There are 7 hidden switches. A switch that is on adds its own fixed numbers to the row, and there is some noise. The rows also spread widely along 9 directions, which tell nothing about the answers.
Known rows, each followed by its switches (1 for on, 0 for off):
[ -2  10  -8  -3   2  11  -2  -5   1   5   5  -4 -13  -9   7  -2  15   2
  -1  -6  -4  -7   0  -1  -1  -2  -8  -5  -8  -3] => 1 1 0 0 1 1 1
[  7   3 -18 -27   1 -11   7 -13   5 -15   9  -1  -7  -3  -1  -6  -6   4
   5  -1  -8 -21   7   8   6   2  12  12   5  -5] => 0 1 1 1 0 1 0
[  0  10  -9   5   4   2 -11  -8   4  10   4   1 -10  -1 -10   0  -7   1
   5   4  -6  -7  -3  13  -8 -14   9   2  12  -5] => 0 1 1 0 0 1 0
[  9  10   1   4 -13   0  -5  -5   2  15 -11   6  -1   4  -4 -11  -8 -12
  -5 -15  -7 -16 -11  14  11   7   2   7  12   0] => 0 0 1 0 1 0 0
[  4  -6 -17  -3  16   5   3  -4   8 -23   4 -13  -4   4  -2 -10   8   3
  -1  -9   0 -15  14   9   5   0   7   7   0   6] => 0 0 1 1 0 1 1
[ -2  -5   6  24   9   1   5 -24  -3 -16   4  -1   7 -12  -5  -3   0  10
 -12  13  12   8  -8   8  -8  -4   8  11 -10  18] => 0 1 0 1 0 0 1
[ -3   4 -23 -20   8   6  -2   6   9  -4  14   0 -13  -4   6   6   1   4
  17   7  -6 -12  12  10  -4 -13   5  -4  17 -18] => 1 0 0 1 1 1 0
[ -8  13   4   6  -2   7  -2  -9   1   2  -6   2 -10 -15  11   9  24  12
   0  12  -5  11   1  -6  -4 -13   1  -3 -13  -4] => 0 0 1 0 0 1 0
[-13  17  -5 -11 -10   0   3  -9   6  11   7  15 -11 -19   9   9   3  12
   7  18  -9  -1   0   3  -5 -13   3  -4   0 -20] => 0 1 0 1 1 1 0
[  7   8  -4   1  -4   6  -4  -1   3  -2  -1   9   4  -6   5  -2  -3  -5
   3   1  -3 -10 -10  12   4   4   6   9  17  -3] => 1 1 0 0 1 0 1
[  1   2 -15   1  10   4  -7   9   2   6  -8 -11 -18   4   9  -4  12   0
   2 -11  -8 -16  13  19  -2 -18   3  -4  10   3] => 0 1 1 1 0 1 1
[ -4  -2  -9  -7  -1   1  -3   4  -5  18  10  -3 -13 -11   9   9  -1   4
   5   1  -3  -9   1  15 -14 -20  -9 -11   6  -4] => 1 1 0 0 1 0 1
[  6   6  -7  -4  -2   4   2  -2  -5   3  -1  -1  -8  -6  12   4   4  -3
   0  -4  -5 -12 -12  10  -1  -5   2   0   9   0] => 0 1 0 0 1 1 1
[  0   8  -6   4   8   7   1 -12   3 -10   5   2  -3  -7  -2  -4   0   2
  -2   3   0  -3  -5   4   1   1   9   8   1   2] => 0 1 0 1 0 1 1
[ -1  10  -9 -17   1   9   0   3  -1  -2   5   0 -11  -9  10   9  11   2
   9  -1  -9  -4  -1  -8   0  -1   0  -5   0 -12] => 0 0 0 0 0 1 1
[  5   8  -3  14   2   2  -1 -16  -4   0  -2  -3  -8  -1  -3  -6   2  -2
  -8  -3   2  -5 -12   8   1  -2   5   7  -2   7] => 0 1 0 0 1 1 0
[ -4   2 -16 -26   6   8   5   2   0  -3  18   3 -10 -23  16  16   7   7
  16  11  -5  -4   0   2 -11 -10   0  -8   5 -12] => 1 1 0 1 0 1 1
[  4  13  -3  -3  -5  -7   3 -28  -6 -19   0   3  -6 -14  10   3  11  18
  -4  18  -3  -3  -5  -1   2  -5  15  16  -6   3] => 1 1 0 0 1 1 1
[ -2  12   1  22   6   4  -4 -24   2 -10  -2   1  -8   3 -14 -13   4   5
  -8   4   4   5   1  -1   4  -3   9  11  -9   1] => 0 0 0 1 1 0 0
[ -3  -3 -13  -3   9  10   7  -1   7  -6  10  -5  -5 -10   4   0   9   0
   1  -1   2  -9   3  13  -5  -7  -2  -3   1  -2] => 0 1 1 1 1 1 0
[  0   9  -5   7   4   0  -1 -17   4 -23  -1   2  -5   2  -4  -8   6  10
  -2   6  -1  -4   7   1   7  -2  14  14  -2  -2] => 0 0 0 1 1 0 1
[ -1   4  12  21   0   5  -1   0  -6  -2 -13   5   4 -15  18  12  16   6
  -7  14   2  13 -11   7  -6 -11   4   3   2  11] => 0 1 0 0 0 0 1
[  6  12  -3   4   1   8   1 -21  -6 -12   7   7  -9 -10  -4  -4   0  -2
   0   0   0  -3 -16  -3   1   5   7   9  -1  -4] => 0 1 0 1 1 0 1

New rows, each followed by its switches (1 for on, 0 for off):
[  8  -6 -11 -17   5  -5   5 -11  -5 -17  14  -6  -7  -9   0   7  -3   7
   7   2  -3 -11   0   6  -7  -8   7   7   2   0] => 0 1 1 0 0 0 1
[ -4  10   0   7  -2  11  -3  -7 -17  19  -4  -9 -29 -12  17   9  28   4
  -5  -8  -4   4  -7  -6  -8 -18 -13 -17 -20   3] => 0 0 0 0 1 1 1
[-12   5  -4  16   0  -3  -4  -3   3   9  -1   1  -6  -7   7  11   4  17
  -1  23  -1  -1   5  22 -14 -32   8  -1  10  -1] => 0 1 0 0 1 1 1
[ -6  -2  -2  -6  -1  -7   6  -7   1   2   5   1  -4 -12   6   2   1  10
  -2   5  -2  -3   6   7  -6  -9  -2  -1  -7   3] => 0 1 0 1 0 0 1
[ -5  10  -7 -11  -4   2  -1  -1  11   3   3  12   4 -15  11   2  -3   5
   5  11  -7  -9  -1  12   1  -1   7   5  13  -6] => 1 1 0 1 0 1 1
[-7 -5 -8  1  8 13  9  4 12 -9 14 -6  8 -7  2  2  6  3 -1  1  6 -7  4  7
 -3  1 -6 -3 -2 -2] => 0 0 0 0 1 1 1
[ -6   5  -8  -5  -5  -5   3  -4  16  -4   3   5   5  -7   3   0   3  12
   0  14  -6 -11  11  15   1 -10   8   6   6 -10] => 0 1 1 0 1 1 0
[ -7   9  -8 -12  -7   1  10   3  22 -16   5  19  18 -15  11   2  -4   7
   6  21  -6 -12   1  15   7   5  15  12  20 -16] => 0 1 0 1 1 1 1
[ -2 -10  -8   4  18   7   0 -11  -3  -9  21 -11  -2  -7  -9   5  -4   7
   4   7  12   5   1   3 -16  -9  -3  -1  -5   7] => 1 0 0 0 0 0 0
[ -3  -3  -9   9   8   3  -1   0   3   4   3  -6  -8   2  -2  -7  -1   1
  -4  -7   1 -11   8  18  -4 -12  -2  -2   4   4] => 0 1 0 1 1 0 1
[-11  15   3  18   0   4  -3 -12  12  -8  -6   6  -4  -5  -3 -12  15  12
  -8   6  -2   3  12   0   7  -2   3   7 -12  -5] => 0 1 0 1 1 0 1
[-1  4 -5  2  2  3  3 -4  3  3  3 -2 -5 -5  3 -1  4  0 -4 -1  1 -6 -3  8
 -1 -4 -2  0 -1  0] => 0 1 0 0 1 1 0
[  1  -9  -5   4   6   3  12  -8  -2 -17   9   0   5 -12   5   2   0   3
  -3   6   8  -4  -6  14  -5  -2   4   7   2   7] => 0 1 0 1 1 0 1
[ 3 11 -5 -2  2  9 -5 -8  2 -1  4  4 -2 -8  2  1  1  1  3  2 -3 -4 -9  0
  0  4  5  5  5 -1] => 1 0 0 0 0 1 1
[ -1  -2  -4  -3   0  -5   8 -13   9 -16  10  -1   7  -1  -8  -6  -5   7
  -4   5   4  -7   7   4   4   5   3  10  -6  -2] => 0 0 0 0 1 0 0
[ -5  10  -4  -4  -4   2   7  -6   8   3   0   6  -4 -11   9  -4   8   2
  -3   1  -4  -6   1   5   6   2  -1   0  -4  -6] => 0 1 0 1 1 1 0
[  4 -13  -8  -2   9  11  12   7   2 -14  14   1  17 -20  17  16  -2  -4
   3  14  12  -4 -16  22 -12  -1   2   3  19   8] => 1 1 0 0 1 1 0
[ -6   3 -13  -2  12  15  -4   0   8  10  18  -5  -8  -6 -11   2  -2  -3
   9  -3  -1  -6   0   7 -13  -9  -5  -8   3 -10] => 0 1 1 0 0 1 0
[  0  11 -13 -26  -5   3  -1  -6  -3  -1  14   1 -20 -12   7   8  10   8
  14   1 -11  -7   6 -11  -3  -6  -4  -6  -5 -19] => 1 0 0 0 1 0 1
[ 11   3  -6  -8   4   1   8 -11  -6 -25  -2   4   0 -10  14   5   6   0
   1   6   0  -1 -11  -1   6   7  16  14   5   5] => 0 0 0 1 0 1 0
[ -8   5  -6   0   7   5  -3  -7   3   4   9  -1 -12  -3  -9  -3   1   4
   5   0  -1   3   7  -2  -5  -6  -2  -4  -7  -8] => 0 0 0 1 0 0 0
[ -7   8  -4  12   4  15  -2  10  16 -11  -3   9   7  -2   3  -3   8   0
   3   5  -1  -2   6  10   6   1   5   4  14 -10] => 0 0 0 1 1 0 1
[  9   0  -2  -1  -2 -18  -2 -23  -9   1  -9 -13 -16   0   3 -10   9  13
 -12  -7  -6 -13  11  10   2 -11   2   8 -16  19] => 1 1 1 0 0 0 1
[  4   4  -9  -9   1  14   6   4   0  -9  12   8   2 -18  14  16   0  -5
  10  10  -2  -6 -20   9  -7  -2   6   2  20  -9] => 0 1 0 0 1 1 1
[  4   7   1   5  -3  -5   2 -14  -2  -8  -4   0  -4  -2   1  -5   5   3
  -6   2   0  -3  -2   3   5  -1   5  10  -5   2] => 0 1 0 0 1 0 0
[ -6  -2  -8   8   9   0  -6   0   9   9   0  -5  -7   3  -9  -8  -3   2
  -1  -3  -2  -8  15  20  -5 -14   0  -1   5   1] => 0 1 1 1 0 0 0
[-11  -5  -7  15  14  10  -5  -8   2   4  14  -5  -7  -8 -11   5  -2  10
   4  10   4   2   5  13 -20 -24   1  -6   2   1] => 0 0 1 1 0 0 1
[-5  3 -5  0 -2 -8  3 -8  5  5 -2  0 -9  0  0 -9  2  6 -6 -2 -3 -8 12 11
  4 -7 -2  2 -6 -1] => 0 1 0 1 1 0 0
[  1  15  -7  -2   2   5   3 -10   7 -23  -4   5  -6  -6   9  -6  18   7
  -1   4  -7  -6   4  -2  12   4  12  11  -3  -7] => 0 1 0 1 1 1 1
[  1  10  -3  -2   2   3  -6  -8  -3   4   2  -2 -15   1  -7  -2   2  -1
   4  -5  -5   0   1  -8   0  -2  -1  -1  -5  -7] => 0 0 0 0 0 0 0
[  4  -2 -23 -30   6  -7   6   1   3  -9  13  -8 -19   5   0  -7  -1   0
  10 -13  -8 -21  19   5   4  -3  -2  -1   2 -15] => 0 1 0 1 1 0 0
[  2   8 -11  -7   4   5  -4   4   7   1   4   1  -2  -1  -1  -2  -5  -3
   5  -3  -7 -13  -2   9   1   0   6   3  15  -7] => 0 1 0 0 0 1 1
[ -2  17  -3  20   1  -3  -6 -35  -2   0  -5  -5 -19   5 -14 -20   6  10
 -15  -5  -2  -6   2  -2   8  -4   8  10 -19   7] => 0 0 0 1 1 1 1
[  8  -7  -4  24  19  14  -3  -7  -2 -26  -1  -5   5  -1  -3   0   5  -2
  -2   4  10   1  -7  15  -5  -6  14  13  13  16] => 0 0 1 1 0 0 1
[ -6   3  -8   2   2  11   7  -1  12 -18   3   7   7 -14  12   7  12   8
   3  17  -1  -4   2  13  -1  -6  11   6   9  -5] => 0 0 1 1 1 1 1
[ 12  -1 -11 -34 -13 -14   7  -2 -10   7   0  -4 -19  -6  16   4   4  -1
   5 -13 -14 -22   1   8   4  -7  -4  -1   0  -7] => 0 1 1 0 1 0 0
[ -7  -7 -10 -10   5  -9   7   9  14  -8   0  -5   2   0   8  -5   4  11
  -1   1  -5 -13  27  16   3  -8   0   1   1   0] => 0 1 0 1 0 0 1
[  7  -1  -1 -12  -7 -12   4  -2  -6 -10 -12  -4  -4  -7  24   5  16  11
  -3   2  -7  -5   8   5   7  -4   4   6  -4  10] => 1 0 0 0 0 0 1
[  6  -5  -4  14   8  -9   2 -18   6 -16   1  -1  11   8 -16 -15 -19   0
  -9   2   8  -7   0  16   5   7  14  20   7  15] => 0 0 0 1 0 0 0
[  4   3  -3  -7 -10 -16   5 -20   4   2   6   2   2   3 -13 -14 -19   1
  -9  -5  -2 -19  -2  10   7   8   3  13  -2   1] => 0 1 0 0 1 0 0
[ 12  -2 -11  -7   4   6   9  -2   2 -11   8  -2   7  -3   1  -5  -7 -15
  -2 -12   5 -17 -15  11   5  16   2   8  10   3] => 0 1 0 0 1 1 0
[ -5   6  -7  -2  -3  -5   2 -20   9  -9   9   6  -3  -6 -10  -8  -5  12
  -1  10  -5 -12   8  11   0  -8  11  11   0  -8] => 0 1 1 1 1 0 1
[  2   0  -9  11  12  15   2 -22   4 -22  19   0   1  -5 -20  -8  -8  -1
   0   2   8  -7  -8   4  -4   4   9  11   2  -1] => 0 0 1 1 1 0 1
[  3   2  -5  -1  -3   1   3 -14   0  -8   0   1  -6  -6   1  -5   4   3
  -4  -3  -4 -11  -1   8   4  -3   5   6  -1   1] => 0 0 1 1 1 0 1
[-12  13  -8   7   4   6  -1 -12  10  -5   7   5  -6  -9  -2  -1   5  12
   2  15  -3  -2   6   6  -3 -12   9   3   1 -10] => 0 1 0 1 1 1 1
[ 12   2  -8  -2   7   5  -1 -11  -9 -13   3   1  -9  -7   1   3  -1  -4
   5  -1  -2  -7 -13   9  -5  -5  12   9  12   3] => 0 1 1 1 0 0 1
[  2   2  -6  -3   4  26   7  -1   4 -13  18   7   8 -22   5  13   5  -6
   8   7   4  -3 -22   3  -8   5   2   1  11  -9] => 0 0 1 0 1 1 1
[ -2  14  -2  -1  -4  10  -4   2 -12  17  -3   8 -25 -15  17  13  17  -2
   9   2  -7   7 -11   0  -8 -19  -5 -13   2 -11] => 0 1 0 1 1 0 0
[-3 -1 -6  4 10  6  3 -5  0  0  6 -3 -5 -9  4  2  3  1 -1  2  4  1 -4  8
 -7 -6  1 -1 -1  5] => 0 1 0 1 0 1 0
[ 14   1  -6   9   8   8   2  -9  -6 -20   0   2   1   0  -2  -4  -6 -12
   0  -3   7  -4 -18   9   4   8  12  14  15   7] => 0 0 0 1 1 0 0
